The rows of a group lie close to one hidden flat surface of 10 dimensions, which may be shifted away from zero. Surfaces can cross.
Some rows, each with its group after it:
[ -2   0  71  13  -2   2  11  36  63  51  42  47 -39] => darak
[-18 -14  -9   7 -24 -40  12 -28 -16 -11 -22 -32   1] => palog
[-12  41  25 -10 -23   7 -27 -22  17 -20   1   9 -61] => palog
[ -3  41  14  23 -15   5 -12  14  13  -8 -20 -42 -19] => Pofas
[-46  33   2 -65  41  58 -47  57  -4 -25 -27  19  25] => darak
[ -8 -48  17  45 -12 -35  34 -31  20  13 -29 -25  55] => palog
[-37 -12 -37 -32  33 -20 -24 -12 -59   5  11  15  -3] => zazo
[ 17 -19 -36 -53 -22   4  -8  13 -41 -21  -9  -7 -29] => Pofas
[ -5  44  76 -39 -23 -29  -8   5  22   7  -4  50 -42] => zazo
[ 14  -4  -9  -7  -8 -29  50 -27  44  -8  -7 -12  -7] => palog
[-18   8 -30  -3   7 -27  32 -41  23 -57  -9 -21  31] => darak
[ 26 -51 -32   9 -12  58 -23  51 -21  -1 -29  -4 -12] => zazo
[-37  40  41   9  36 -42  20  23  21   7  15  32  40] => Pofas
[ 11  27 -39 -36  41  58  24 -22  13   5 -19  14  33] => Pofas
[ 25   6  64  26 -33  -2   9   3  53 -17 -14  19  14] => darak
[ 11 -10  43  29 -69  11 -21 -54   1 -15 -31  16 -35] => zazo
[-44  -5  20 -20 -18 -24  32 -40 -18  38 -14  -9  19] => palog
[ 20  13 -45 -92   4  -3  56 -50 -24 -29   3  31  39] => Pofas
[-27 -33 -18 -24 -28   9 -44  14 -70 -11  12   8 -39] => zazo
[-31  73  63   0  16  42 -27  36  39 -17   6  -2  50] => darak
[ 19 -25 -59  21  52  13  51  -3  30  26 -39  -4  17] => Pofas
[  4 -18   0  26 -16 -53   7  10  19 -47 -64 -46  15] => palog
[-13  -3 -13 -43 -21   3   4 -21 -25 -65  51   0  46] => zazo
[ 12 -70  26 -36 -12  11 -11  44 -11  26  22  49  -4] => palog
[ -8 -53  61 -13 -12  10 -19   5  13   6 -34  47  52] => palog
[ 13  28   1  41  15  23 -20   7  68 -26 -23 -11 -57] => palog
[-10  51  48 -14 -21  10 -15   1 -22  -6  36  25  20] => Pofas
[ 24  45 -10 -34 -38  26  20  18 -34 -35  38 -10  12] => darak
[-17  36  46   0   4  10 -26  35  -2 -12  39  14  29] => Pofas
[-17 -27 -22 -36 -46   6   6 -13 -26 -16  21   1 -58] => zazo
[ 14 -37 -21  33 -13 -26  -8  47 -47 -19  39 -29  26] => zazo
[  5  25  64 -16 -13 -19  12  28  57 -27 -35  11  32] => darak
[ -8 -34 -22   1 -18 -25 -12  14  -7 -53 -49   4 -51] => darak
[-20   1 -51 -30  -6  37  51 -13  34 -43  56 -34  23] => zazo
[ 33  12   9  -4 -31  36  27 -12 -10  28  41  15  -2] => darak
[ 26 -22  36  47 -37  18 -18  19   6 -36  57  27  14] => darak
[-13 -11  32   2  22  -1 -18   7  66 -24  -6  15   5] => Pofas
[  3 -29 -10 -17 -15 -35  26 -59  14 -22  48  18 -15] => palog
[-41 -48  61  63 -14 -54   4 -19  30  39 -31  -7  17] => palog
[-25  -9  19 -30 -38 -38   2 -32  -5 -51  64  40 -34] => darak
[  2 -51   8  67 -25 -37 -18 -53 -29  -9 -23  12   4] => Pofas
[ 18  19  -2 -27   5   4  32  26 -12  13  31  21  19] => Pofas
[-15 -39   5  21  -8 -50   3 -11   1 -31  27 -13  44] => darak
[ 21 -30  16  44 -46  29 -47   4 -29  27   4   8 -67] => palog
[-36  23  36 -58  -1 -35   3  23  21 -37   0   1  27] => palog
[ 47 -15 -11 -44 -25 -16  42 -12  10 -57  -7   6  44] => zazo
[ 30 -67  19 -18 -47  37 -29 -38 -23 -14  21  65 -13] => zazo
[-16 -23  72   9 -31  14 -34 -44  22   1  40  77 -18] => darak
[-41   1 -33  32  29 -11   1 -10 -18  15  52 -25   5] => zazo
[ 22   1  14   5 -12 -31  21   3  13  -9 -37   6  -4] => Pofas
[-17  20 -19 -78 -30 -11 -15 -28 -56 -45   3   1 -16] => Pofas
[ -3 -10  10   8  24  13   9  10  44  45 -39  31 -50] => zazo

New rows, each followed by its group:
[-33   5  40 -27 -15  29 -55 -12 -34  21 -51  20  -6] => darak
[  2 -27  57  47  -6 -11 -16  52  46  21  12   7 -22] => palog
[-42 -19 -44  -8  27  33 -17  72   8  -2 -40 -31 -35] => zazo
[ 30  38  60 -12 -61 -19   9  44   6  -9   5 -16 -11] => palog
[ 40   6   6 -13 -38 -38  44   8  29 -24  17 -12 -34] => palog
[-30   4  24  13  14  24 -18   1 -12  32  37 -14  57] => darak
[ -9 -39  36  56  -5 -21 -49 -12 -28 -35 -38  29  49] => Pofas
[ -3  25 -34  -5  11  16  34 -13  38 -33 -30  -8 -14] => darak
[-42  22 -15 -20  32  26  14 -57   1  42  -7  -8  26] => darak
[-12  18  -9 -20 -12  10  -6  61 -13 -23 -12 -32  -8] => zazo
[-27  20  -8  39  17   9  -3  53  32 -20 -35 -56  12] => zazo
[ 41  37  10  -7 -45  10  24  57   7 -57  14  -8  -9] => darak
[ 23 -23  12 -31 -58  21 -36 -25 -48 -21 -69  14 -23] => palog
[ -7  14  10   6   1  12  19   3  21 -13  95  15  27] => darak
[-31  28  -6  48 -38  15   3 -33   5 -47  17 -62  18] => zazo
[ -1  22   4  19 -31  12  13  18 -21  49  -3 -35 -36] => palog
[-20 -22 -15  -4 -30  47  24 -10  59 -59  17 -25   8] => zazo
[ 28   3  14 -37 -67   8  32 -10 -22   1  74  16 -36] => zazo
[-47 -21  16 -19 -25 -19 -40  18 -24 -31  11  11 -39] => zazo
[-10  20  49  17 -22  -3 -27 -17 -20   4  -8  40   3] => Pofas
[-21  -3  13 -19 -23  27 -16 -16 -52  12  -2  -5  48] => palog
[  4  17   0  21  14 -41  30  31  59 -21 -27 -48  -1] => Pofas
[ -2  22  -6 -45 -35  19 -15 -21 -36  -7  16  -2 -44] => Pofas
[ 38 -65 -10  12 -32  -6   0 -21  -8 -35  75   4  25] => Pofas
[ 26 -31  13  38 -41  -9  -8  15 -35 -13  29 -18  34] => darak
[ -4  33  11  -9  23 -35  34  24   0 -18  -8  13  59] => Pofas
[ -6 -64 -68  24  19  44  13 -35  22 -32 -27 -19  25] => zazo
[ -22   15   14   21   12    7  -33  -20  -17   -3 -114   24    3] => Pofas
[-23 -36 -61  38  44  21  33  -7  26  37  51 -17 -11] => zazo
[-12  -1 -46  -2   2  41  48 -27  29 -12  53 -27  18] => zazo
[ 19 -50 -10   3 -50  -8  41 -34 -51  65  10  -1 -15] => palog
[-18 -29 -54 -58  33  14  34  11  -3  46 -30   4 -29] => palog
[ 16  20  24 -11 -33  11  -3  43 -11  -6  10  -7  -9] => zazo
[ 23 -34  -7   6 -26  16  -2 -56   3 -44 -56  10  21] => zazo
[ 19   1 -20 -31   6 -51  -8  46 -64  16 -53   3 -26] => zazo
[ 28  50  22  25  17  68 -21  30 -19  33  12   8  39] => zazo
[  7 -11  58   6  17   7 -26  39  14 -17   6  61  62] => Pofas
[-11  31  30 -16  -8 -13  36  43  58  -4  23  -6 -21] => zazo
[  5 -13  -3 -11  25   9   0  89  23  33  -4   8 -41] => Pofas
[-14  23  -7 -66  -5 -49  59  16  -8  34  34 -18  -9] => darak
[ 17  -1  55  41 -45   8   2 -28  24  41  14  22 -41] => palog
[-10   6 -23   0  10  35  15 -57  19   0 -26  12   2] => darak
[ 14  34  26 -17 -10 -32 -18  55 -37 -30 -14  -9  32] => zazo
[-55  38 -41 -20  37 -11  12 -13  24  -1   3 -28 -50] => palog
[-20 -13  10 -27 -16 -27 -22  12 -33 -35 -36 -20  45] => darak
[ 22 -21 -22 -40 -48 -39  42 -31 -26 -63  48 -10  34] => zazo
[ -1 -38 -41 -22  22  -1  23 -44  49   3  -7   2 -44] => Pofas
[-68 -24  25  -5 -19 -36 -20 -15 -34  27 -13  -5 -13] => palog
[  7  42 -21  16   5 -19  58  15  24  15 -36 -70  16] => darak
[-18 -17   3 -28  15 -27   7  17  27 -39 -39  -1  39] => darak
[ 18  23  61 -39 -22  10  -5  57  39  -3 -50  16 -10] => palog
[  5  45  34  -8  38  -9  -7  14  26 -20 -19  17  68] => zazo
[-29   6 -44 -71  64  38   9  -9   0  -4 -29  40  29] => Pofas
[-39  -4 -20  -8  52 -55  33  -3  35 -21  -4   3  32] => Pofas
[ 15   2  36  -6   4  15 -17  33  20 -33  36  19  51] => Pofas
[-11 -12 -45 -17 -60  32  50  -3  18 -26  14 -48 -61] => zazo
[ 26  -3  14  15  -2  52  -4 -16  14  10 -46  -2  54] => darak
